All groups share one centre, and each spreads out both ways along 14 directions, with some noise.
In the rows, zero is written as 128.
Known rows, each followed by its group:
[119 163 152 154  74 126 157  97 121  95 167 113 117 154  97 160 160 106
 148 146 121  87 109] : K197
[104 153 130 146  94 157 113  87  68 134 125  91 119 115 111  97 154 120
 140 131 153  97 165] : K197
[100 158 139 126 163 127 157 114 143  82 109 132 125 131 128 169  80 176
 133 137 146 159 109] : K555
[164 135 100 160 125 113 129 124 124 118 149 138 120 178 112 148  82 133
 150 130 153 175 131] : K197
[134 158 109 144 143 100 129 136 128 145 149 156 113 159 107 150 102 144
 147 111 118 164 135] : K285
[172 108 131 106 145 144 133 115  79 153  91 125  95 151 108 148  79 114
 117 154 106 150 123] : K580
[123 148 147 121  90 102 122 137 154 152 177 139 165 129 155  95 105 138
 105 108 159 125 137] : K197
[160 141  88 165 104 133 147  84 126 137 175 102  99 109  99 131 120  91
 101 122 207 152 152] : K988
[ 90 155 125 171  77 123 167 100 124 100 158 105 134 122  93 113 121  91
 179 152 162 155 140] : K955
[148 120 155 137 125 104 114 138 109 160 124 116  90 134 110 153 113 186
 115 125 171 157 118] : K580
[147  93  99 109 112 116 126 116 117 157 140 139 133 115  81 118 136  76
 153 155 157 169 117] : K988
[137 146 159 146 103  89  99 125  95 135 131 102 110 117 136  86 121 132
 122 110 103 114 101] : K555
[168 134 109 106 109 123 142 119 124 184 140 133 146 150 128 132 122 104
 106 175 171 126 159] : K285
[166  99 149 151 199 153 116 120 132 111  86 100  90 110 158  92  81 150
 109 108 111 141 136] : K580
[131 159 110 148 119 100 132 125 151 125 154 124 139 129 142 148 148 163
 105 125 183 121 133] : K285
[132 157  91 143 136 111 170  91  94 138 145 115 145 144 127 115 110  79
 126 170 159 131 142] : K285
[109 137 130 211 139 102  99 126 109  90 128 116 138 194 207 155 114 188
 104 124 151  95 147] : K988
[166 111 129 103 126 125 132 110 138 124 121 121 104 108 113 171 135 146
  89 131 154 134  97] : K285
[117 177 157  87 112 143 112 118 105 129  92 134 161 173 161 129  64 125
 133 183 117  96 135] : K555
[143 151 146 118 173  91 157 118 115 132 143 108 105 110 143 106 116 116
  81 120 114  95  84] : K285
[149 158 146  72 121 144 142  98 126 134 117 135 138 138  94 135  87 134
 146 172 156 140 127] : K555
[136  88 130 141 108 120 102 105  76 153  94 134  92 122 120 171 129 180
  96 114 119 162 154] : K988
[129 132 164  69 116 109 105 148 139 162  89 140 136 108 141 128 115 161
 111 145 109 127 118] : K988
[139 114 106 138 106 123 110 176 186 121 100 130  80  86 131 150 162 197
 115  87 134 161 182] : K555
[137 122 166 138  86  92 123 153 136 152 151 151 150 165 140 121 110 163
 141 119  99 144 129] : K955
[ 99 133  72  88  69 160 102 138 102 151 119 134 139 116 140 153 125  97
  81 133 186 124 166] : K580
[138  97  97 162 134 112  90 127  99 130 120 120 129 133 146  81 142 145
 142 116 150 143 172] : K955
[119 252 109 117 127  57 160  92 103 134 220 159 138 162  85 171 159 155
 126  95 128  90  80] : K285
[149 117 164 111  99 109  93 155 133 141 137 140 129 151 144  93  87 163
 131 112 122 136 138] : K285
[154 136 114 116 106 124 186 115 124 138 121 103 120 106 100 143 122 146
 114 158 185 163 140] : K580
[155 116 133 140  93  85 154 110 147  85 153 135 127 153 114 156 102 130
 139 144 134 162  92] : K285
[118 164 135  99  57 122 135 108 112 114 154 145 149 150 121 151  89 161
 117 117 146 139 134] : K285
[105 110 126 110 139 104 130 123 108 114 133 134 130 113 153  96 110 104
 102 113 110 120 113] : K197
[ 84 127  88  98 163 113 129  92 122 119 142 181 135 125 106 173 110 101
 123 128 131 157 118] : K197
[113 126 133  79  88 106 145 141 104 119 136 186 160 200 126 162 101 120
 149 153  63 127 121] : K555
[126 157 121 161 104 106 111 129 117 121 101  87 124 114 181 113 135 140
  94 142 141 100 143] : K555
[144 126 152  92 149 102 107 131 138 165 124 129 142 100 158  97  93 167
  80 118 159 134 119] : K197
[148 112 116 108  96 171 135 131 119 148 113 117 113 122 119 144 122  88
 102 147 137 127 151] : K197
[134 146 178 159 128 107 120  74 140 140 164 105  97 129 108 141 106  73
 117 165 161 106  93] : K988
[168 153 139 105 163 119 152  86 112 147 127 112 120 106 106  93 111 126
 122 134 122 128 119] : K580
[ 91 180 123 111 125 148 126 134 132 126 113 145 120 123 132 166  92 155
 112 106 120 137 148] : K285
[133 110 158 122 118 150 148 140 144 115 146 124  97 130 104 144 154 103
 131 119  94 101 107] : K988
[ 76 159 171 114 127 147 135  98 128  90 128 132 118 138 115 145 110 104
 151 146  98  93 115] : K197
[107 121 118 169 146 138 126 137 177  74 126 120  93 110 141 155 131  91
 126 116 113 123 111] : K285
[ 91 141 149 190  94 129 131 137 143 124 143 102 146 144 166 117 121 107
 133 150 147 106 156] : K955
[136  99 143 135 118 151 120 143 143 144 117 130 104 128 106 136 115 130
 148 130 129 159 149] : K197
[147 171 128 124  79 103 154  89 119  98 115  95 152 111 138 114 106 137
 125 165 152 136 110] : K955
[100 187 136 120 103 148 108 125 148 139 137 132 149 132 107 101 123 153
 182 134 169 129 182] : K285
[112  64 103 185 112 132  90 167 164  75  96 126 125 136 163 117 128  90
 170 140 106 156 147] : K285
[121 126 138 136 135 108  85  92 124 100 127 138 142 157 125 153 120 149
 153 155 163 127 101] : K580
[109 172 114 106 101  96 103 139 141  97 143 148 140 136 133 124 130 179
 143 101 145 124 133] : K955
[117 157 111 138 142 121 121 164 153 127 125 137  97 124 132 153  89 129
 115 104 126 157 121] : K955
[146 135 152  76  79 101  95 138 129 155  99 155 158 159 128 175 130 190
 131 170 141 132 116] : K580
[150 122 136 105  75 139  73 122 102 170 153 129 126 118 103  92 118 112
 124  96 145 133 130] : K555
[ 91 155 179 103  99 109 121 116 112 144 142 101 121  93 104  92 118 156
 131 129 189 121 118] : K580
[109 104 131  99 117 102 124 154 115 115 147 135 129 148 145 126 101 149
 105 120 180 130 108] : K955
[ 80 180 170 158  67  95  82 124  96 162 150 115 157 121 139 111 146 132
 134 113 114  99  97] : K555
[104 146 109 114 133  84 109 160 144 143 156 156 119 124 133 148 148 115
 107 105 122 115 101] : K580
[105 116 158 152  69 138 123 118 112 114 144 124 121 149 133 144 146 133
 125 121 112  99 149] : K988
[123  90 131 173  91  98 121 136 145 109 160 119 132 146 157 182 163 158
  86 127 186 119 106] : K955
[110 162 162 116  98 135 135  83 107  88  92  90 126 103 143 162 114 145
  94 162 145 100  93] : K555
[124 116 122 114 134 151 136 113 104 126 118 127 119 138 137 145 116  85
  99 148 120 106 131] : K555
[ 75 164 163 112  96 145 136 126 142 132 146 127 123  99 115 106 129  98
 136 117 106 100 147] : K988
[103 183 159 176 125 140  67 110 100 159 149  85  95  90 133  86 116  88
 106  84 130  87 108] : K555
[116 153 156 142 148 111 143 111 132 130 125 118 101 109 119 134 119 157
 124 126 123 133 130] : K988
[ 72  67 100  89 118  97 103 131  77 104 103 168  98  72  86 120 174 164
 151  61  62 177 125] : K197
[158 104 141 113 111 119 142 115 136 129 127 129 113 131  98 181 161 137
 119 157 140 127  95] : K988
[149 142 152  87  75 116 124 104 114  93 164 130 145 145 135 109  85 138
 109 114 148 110  98] : K555
[ 93 117 128 130 153  95 154 122 150  72 116 123 115  93 136 139 146 155
 120 125 134 132 102] : K197
[181  59 126 132 156  95 145 129 126 165 159 159  78 123  60 166 146 160
 125  86 112 199  99] : K955
[120  94 129 121 114 133 122 137 139 151 127 148 114 121 108 160 153 118
 124 128 114 138 135] : K197
[153 149 117 128 130 145 166  96 133 165 121 125 122 117  88 160 122 101
 132 167 135 157 143] : K955
[142  98  71 140 136 109 115 128  82 143 133 148 113 136 118 132 123 118
 119 102 121 171 135] : K988
[ 87 128 116 126 177 133 176 120 135  96 154 154 134 147 136 179 100 116
 102 118 133 131  99] : K555
[122 121 158 112  80 128 144 152 114 110 120 109 103 130 143 140  86 147
  91 119 131 128 113] : K580
[126 124 142  81 129  78 108 164 122 176 128 159  99 113  91 147 136 145
 126 114 106 149  91] : K580
[138 126 107 133 180  94 114 132 125 185 125 151 136 143 138 135 125 124
 117 149 141 141 139] : K197
[145  98  99 162 154 140 108 143  98 107 149 130  83 151 134 112  91  96
 112  69 103 140 125] : K988
[183 164  81 113 134  88 149  93  93 105 144 132 117 152 114 174 107 137
  93 132 149 141  79] : K197
[152 176 147 130  94  85 126 125 129 115 148 140 151 173 162 145  88 147
 108 129  98 112  92] : K955
[118 163 153 109 148 101 157 143 158 151 160 147 113 112  96 118 135 119
 143 107  90 127 111] : K555
[ 88 138 111 102  97 114 129 159 117  80 143 115 113 114 168 123  83 107
  70  96 163 114  86] : K955
[118 132  82 111 120  44 119 116  74 113 120 150 154 114 163 133 121 206
  77  87 131 166 103] : K988
[148 142 143 117 150 135 139 165 148 122 100 121  86 133 159 165  81 150
  73 118 110 122 114] : K580
[157 128 140 151 139  84 136 132 127 105 115 123  95 162 128 126 117 147
 157 150  93 136 131] : K555
[134  82 147 158  97 152 110 110  88 150 117 110 132 144 131 103 136 123
 141 145 131 125 172] : K580
[113 117 132 123 111 117 148 110  71 104 125 135 144 166 122 121 128 123
 154 144  90 117 122] : K988
[142 115 137 135 142  95 170 138 149 179 141 150  96 128  94 201 157 150
 104 136 116 158 124] : K285
[146 179 134 108 117 158 110 112 125 177 157 139 116 137 101 143  91 113
 110 110 143 127 145] : K197
[135 130 103 162 154 129 120  85 101 100 134 112 126 144 109  98  94 153
 167 134 205 170 160] : K955
[109  66 158 152 106 156 128 118 109 109 127  80 114  87 162  79 123 110
  83 108 155 110 138] : K955
[152 115 119 120 143 137  95 113 129 113 141 121  87 110 104 142 158 112
 110  99 136 106  96] : K285
[154 127  85 154  69  96 153 115  92 141 146 112 157 136 151 118 115  88
  93 143 140 150 128] : K955
[117 157 111 146  99 121  68 174 122 145  79 132 116 142 174 135 115 156
 120 116  91 127 176] : K555
[193 119  96 129 185 137 152 108 109 166 109 119 102 103 101  88 105 121
 127 115 109 176 160] : K580
[123  90 204 162  95 126 138 142 110 172 111  87  94 149 122 175 161 153
 115 185 161  99 130] : K580
[102 122 160 130 115 117 130 145 104 146 149 135 112 132 143 117 117 127
  99  91  83 108 129] : K285
[105 119 121 109 142 120 143 125 105 109 109 122 135  97 131  91 120 144
 132 116 128 146 127] : K988
[148  85 108 173 140 118 121 119  99 127 126  89 131 121 167  70 104 123
 105 130 190 146 151] : K197
[145 165 113 181 144 102 132 118 175 184 151 126 106 121  94 148 134 137
 148 151 191 169 173] : K988
[128 123 142 157 133  90 135 134 112 120 137 111 114 127 143  87 122 101
 129 119  90 116 107] : K955
[107 107 152  91  72 128 159 148  78 163 106 127 117 153  96 142 110  83
 147 190 114 135 131] : K580

New rows. What belongs after each?
[117 114 150 126 109 129 104 110 142 124 143 122 134 126 123 129 127  82
 130 160 165 110  99] : K988
[160 129  88 124 133 125 139 130 190 119 138 112 115  81 125 142 177  92
  97 139 173 115 119] : K285
[120 146 133 128 134 102 149  95 106 118 139 109 137 122 145 117 138 109
 102 152 141  89 108] : K197
[183 127 131 101 102 144 151  96 122 131 171 106  88 106  75  95  83  48
 116 123 151 142 100] : K988
[163 147  83 142 135 153 101 120 100 164 113 124 118 154 119 142  97 128
 126 140 172 156 171] : K197
[107 108 103 146  83 125 137  79  61 105 139 105 145 124 123 129 155 116
 113 138 168 120 126] : K285
[177 134  77  92 141 153 135 126 137 124 147 167 106 197 134 186 105  71
  93 153 122  91 155] : K555
[160 123 119 136  71 129 171 119 140 147 146 110 136 132 101 148 162 107
 131 175 166 133 142] : K197
[180 103 146 134 141 110 157  92 126 147 143 113 119 108 119 122 143 147
  96 122 127 134 113] : K955
[123 121 108 158 144 138 100 143 127 142 146 140 112 124 142  92 128 111
 124  71  92 127 166] : K580
[143 139 156 163 145 142  63 154 167 135 146 129  60 126 112 128 113 152
 137  64 121 135 142] : K555
[185 130 145 117  88  72 107 122 127 161 150 108 149 124 138  95 146 159
 104 142 179 115 102] : K555
[121 172 158 136 126 170  66 103 138 140 119 126 114 132 118 151  97 200
 131 105 185 132 166] : K580
[110 130  83 113 122 162 100 101 115 103 115 135 101 119  87 174 155 133
 142 131 181 137 154] : K955
[113 113 153 131 129 123 109 138 118 127 145 129 120 124 146 109 110 125
 104  91 109 115 105] : K555
[124 148 154 143 139  76 116 147  97 127 122 118 134 149 189  87  94 125
 103 126  81  94  99] : K555
[173  96 131 107 121 124 122 163 113 148 122 120 117 135 147  71  96 112
 113 114 106 132 131] : K988
[113  84 181 177  87 158 135 117 118 114 126 107 119 156 129 133 148 115
 153 150 101 104 155] : K580
[142 117 109  98 114 126 105 130 134 157 126 158 142 136 128 158 104 143
 105 132 158 160 139] : K197
[123 168 104 132 164 108 114 134 144  85 102 126 126 126 151 142 123 125
 136 137 111 115  93] : K285
[125  59 159 169 158 147  96 145 159 153 145 136 109 141 154 128  87 101
 105 115 148 144 139] : K197
[167 102 137 139 140  87 119 151 139 151 120 124 135 152 142 122 133 148
 134 158 142 137 115] : K988
[100 141 115 105  76 120 171  95 117 125 150 119 149  90  99 108 168 105
 135 145 153 123 143] : K197
[130 137 166 133  75 124 147 131 163  92 175 116 131 145 129 140 151 122
 124 128 138  84 100] : K988
[118 113 132 110 114 116 147 100 152  82 144 135 127  94 102 135 157 117
 137 120 113 130  94] : K580
[ 87 154 156 139 144 118 142 143 178  82 105 124 105 110 124 154 149 174
 160 132 118 124 127] : K197
[141  91 117 103  89 148 143 137 155  87 158 149  97 140 119 139 134 118
 115  98 118 118 160] : K555
[120  90 206  99 118  96 162 146 160 137 132 134 138 123 133 102 122 108
 138 163  80 116  94] : K197
[102  70 129 127 151 111 149 133  81 161  99 140 148 138 137 152 144 107
 119 167 101 139 108] : K555
[142 129 143 120 140 108 174  78 131 103 164 103 102  66  90 113 160 118
 105 105 136 120  82] : K580
[148 144 132  87 134 132 117 132 109 120 103 137 146 164 139 119  73 127
 137 156 120 125 114] : K988
[153 163 174 145 223 118 101 105 148 111  92 119  92 158 104 171 109 168
 175 173 135 118  81] : K285
[121 151 118 156 160  98 146 123 126  92 127 115 106 141 147 158 145 121
 115 142 117  94 101] : K197
[116 117 135 156 127 148  95 111 117 142 158 132 101 137 102 156 132 100
 125 103 138 123 117] : K555
[110 119 102 111  98 160 131 135 146 128 133 157 124 126  92 157 129 140
 148 113 146 168 175] : K555
[152  49 123 119 153 156 105 128  90 157 128 142  93 146 118 134 121  72
 104 119 104 125 125] : K555
[122 141 106 189 172  64 122 138  92 171 135 104 122  90 126  65 121 139
 136  90 134 183 112] : K555
[122 156 151  56  61 111 140 118 102 120 118 122 154  99 144 111 112 137
  87 129 110 105  92] : K555
[110 119 148 122 120 159 133 104 122  87 153 131 104 137  86 140 116  77
 156 123 114 119  94] : K988
[130 140 149 117 152 111 160 140 144 151 139 147  91 131 114 177 124 104
  98 125  67 116 100] : K285
[149 120 121  79 128 158 161  83  96 141  97  97 120  72  85  86 101 108
 128 159 176 166 139] : K555
[155 195  90 163 140 150 125 107 111 167 142 115 131 149 128 117  89 148
 121 122 193 148 198] : K580
[160 120 124 117 104 166 129 143 156 100 141 117 122 145 121 137 114 120
 133 128 165 126 127] : K988
[137 146 108 138 139 111 141 137 148 135 148 129 111 119 123 135 130 129
 115 109 141 141 130] : K197
[143  76 116 103 107 155  99 130 120 159 110 126 113  93  76  95 183  97
 168 134 131 142 156] : K285
[160 129 148 110 155  78 183 147 178 140 142 146 111 130  80 105 140 152
 188 151 108 161 140] : K555
[119 149 160 149 117 112 109 142 177 127 145 128  94 103 112 126 109 186
 139  81 146 165 144] : K988
[167 113 115 150 131 130 150 126 107 115 147 118 108 165 120 123 120 111
 133 127 125 128 126] : K988
[125 171 135 110  87 136 111 124 188 109 153 153 121 126  76 178 149 169
 167 116 155 144 128] : K285
[125 101 113 113 135 150 146 131 144  80 108 121 125 129 179 151 106 141
  70 132 160 110 142] : K555
[156  83 129 123 116 140 120 127 103 157 112 126 125 150 142 120  97  95
 110 159 132 135 150] : K285
[102 166 111 145 134 156  76 132 126 154 128 142 117 136 133 169 103 129
 112 101 144 133 137] : K555
[ 58 121 151 141 107 125  94 150 134 104 144 144 104 143 119 161 124 111
 149 120 137 118 112] : K580
[ 53 181 131 189 157 108 138 129 129 161 152 132 132 115 116 160 162 106
 143 121 111 121 115] : K555
[115 103 176 136 141 144  86 100 102 107 128 140  96 145  98 123 100 122
 168 110  87 130 108] : K580
[119 148 110 174  93 165 126  93 145  95  91  91 101  86 109 178 142 117
 134 152 157 153 142] : K955
[121 151 135 121  95 145 100 115 128 121 146 138 139 159 112 118 129  90
 170 149 130 100 143] : K285
[125 111 112 120 115 124 182 110 130 121 180 122  74  60  76 130 156  90
  87  66 117 146 108] : K285
[ 82 140 204 124 132 156 140  76 154 104 121 101 108  86  75 122 114 109
 178 169 159 127 110] : K988
[134 151 122 153 163  96 113 143 122 155 144 134 121 157 155 134 131 137
 106 120 127 104 128] : K285
[153 141 150 141 109 101  82 112  94 129 147 102 110 117 140  94 102 136
  96  92 137 115  86] : K555
[158  83  86 137 187 125 106 108 142 106  96 145 131 124 138 131 131 115
 138 141 119 157 126] : K580
[130  76 173 103 161 117 117 139 112 150 127 126 119 125 144  81 149 139
 113 126 114  84 129] : K955
[104 172 163  89  77 132 155 105 132 127 130 126 150 123 123 160 125 158
 112 154 148 105 129] : K285
[179 110 120 124  82 116 168 154 118 110 122 100  92 120 117 136 158 111
 110 129  91 119 104] : K197
[108 151  67 131  84 128 107 121  76 163 121 114 164 112 177 135 142  94
  55 131 163 104 140] : K555
[122 165 112 123 123 109 136  85  94  91 148 117 127 123 117 148 137 147
 108 113 157 112  88] : K285
[112 170 116  85 152 189 114 127 127 172  87 145 107 116 104 169 102 128
 120 140 132 134 174] : K285
[102  77 118 136  97 191 108 142 126 111  96 124  98 103 153 140  73 122
  85  91 139 166 178] : K285
[140 129 139  63 111 123 184 121 119 179 123 131 131 103  89 136 142  85
 116 178 115 126 116] : K955
[ 97 153 125 155 150 136  90 141 135 105 121 122 115 144 162 124 113 131
 128 117 142 101 150] : K955
[120 101 125 131  75 177 105 146 137 120 155 125 110 117 157  76  54 100
  90  68 152 148 191] : K285
[109 126 122 142 117 108 123 114 110 137 142 112 138 121 130 112 141 120
 127 148 182 122 132] : K580
[141 121 139 137 171 157 109 123 149 166 103 108  97  94 104 128 124 136
 133 139 176 148 150] : K555
[133  88 166 201 110 162 134 111 151  68 139  99 109 132 155 126 137 153
 124  94 107 116 150] : K580
[103  99 159 133 181  98 102 121 105 163 109 111  95 112 101 122 136 115
 145 171 173 128  97] : K580
[111 147 117 115  91 126 128 130 157  87 138 128 129  96 119 119 137 127
 140 106 130 133 120] : K285
[130 144 115 160 116 151 121  90 149  49 175 126  80 137 119 197  78 137
  88  72 174 144 100] : K285
[113 118 137 159 158 140 109  93  95 138 143 119  95 131  90 120 124  94
 152 127 140 131 130] : K580
[121 148 120 115 130 135 100 116 104 134 119 119 120 104 144 117 113 151
  91 100 152 119 138] : K197
[136 147 158 115 156 103 146 102 124 128 136 121  98 102  77 111 107 150
 153 121 140 159 102] : K580
[124 156 130 106 110 117 118 111 117 145 134 143 144 138 105 121 120 130
 157 150 139 134 139] : K580
[109 138 164  75 156 160 152 111 139 143  99 135 141 109  95 132  85 146
 151 160 152 158 125] : K555
[ 92 142 166 180 101 135 113  98 136 118 143 102  97  99 129 119 114 157
 119 101 164 132 169] : K988
[125  84 151 135 118 110 149 117  98 112 117 103 137 134 147  88 124  92
 133 169 118 113 114] : K580
[194  66 147 126 118 139  79 121 105 120  95 106  82 143 136 120 107 138
 110 140 133 125 132] : K555
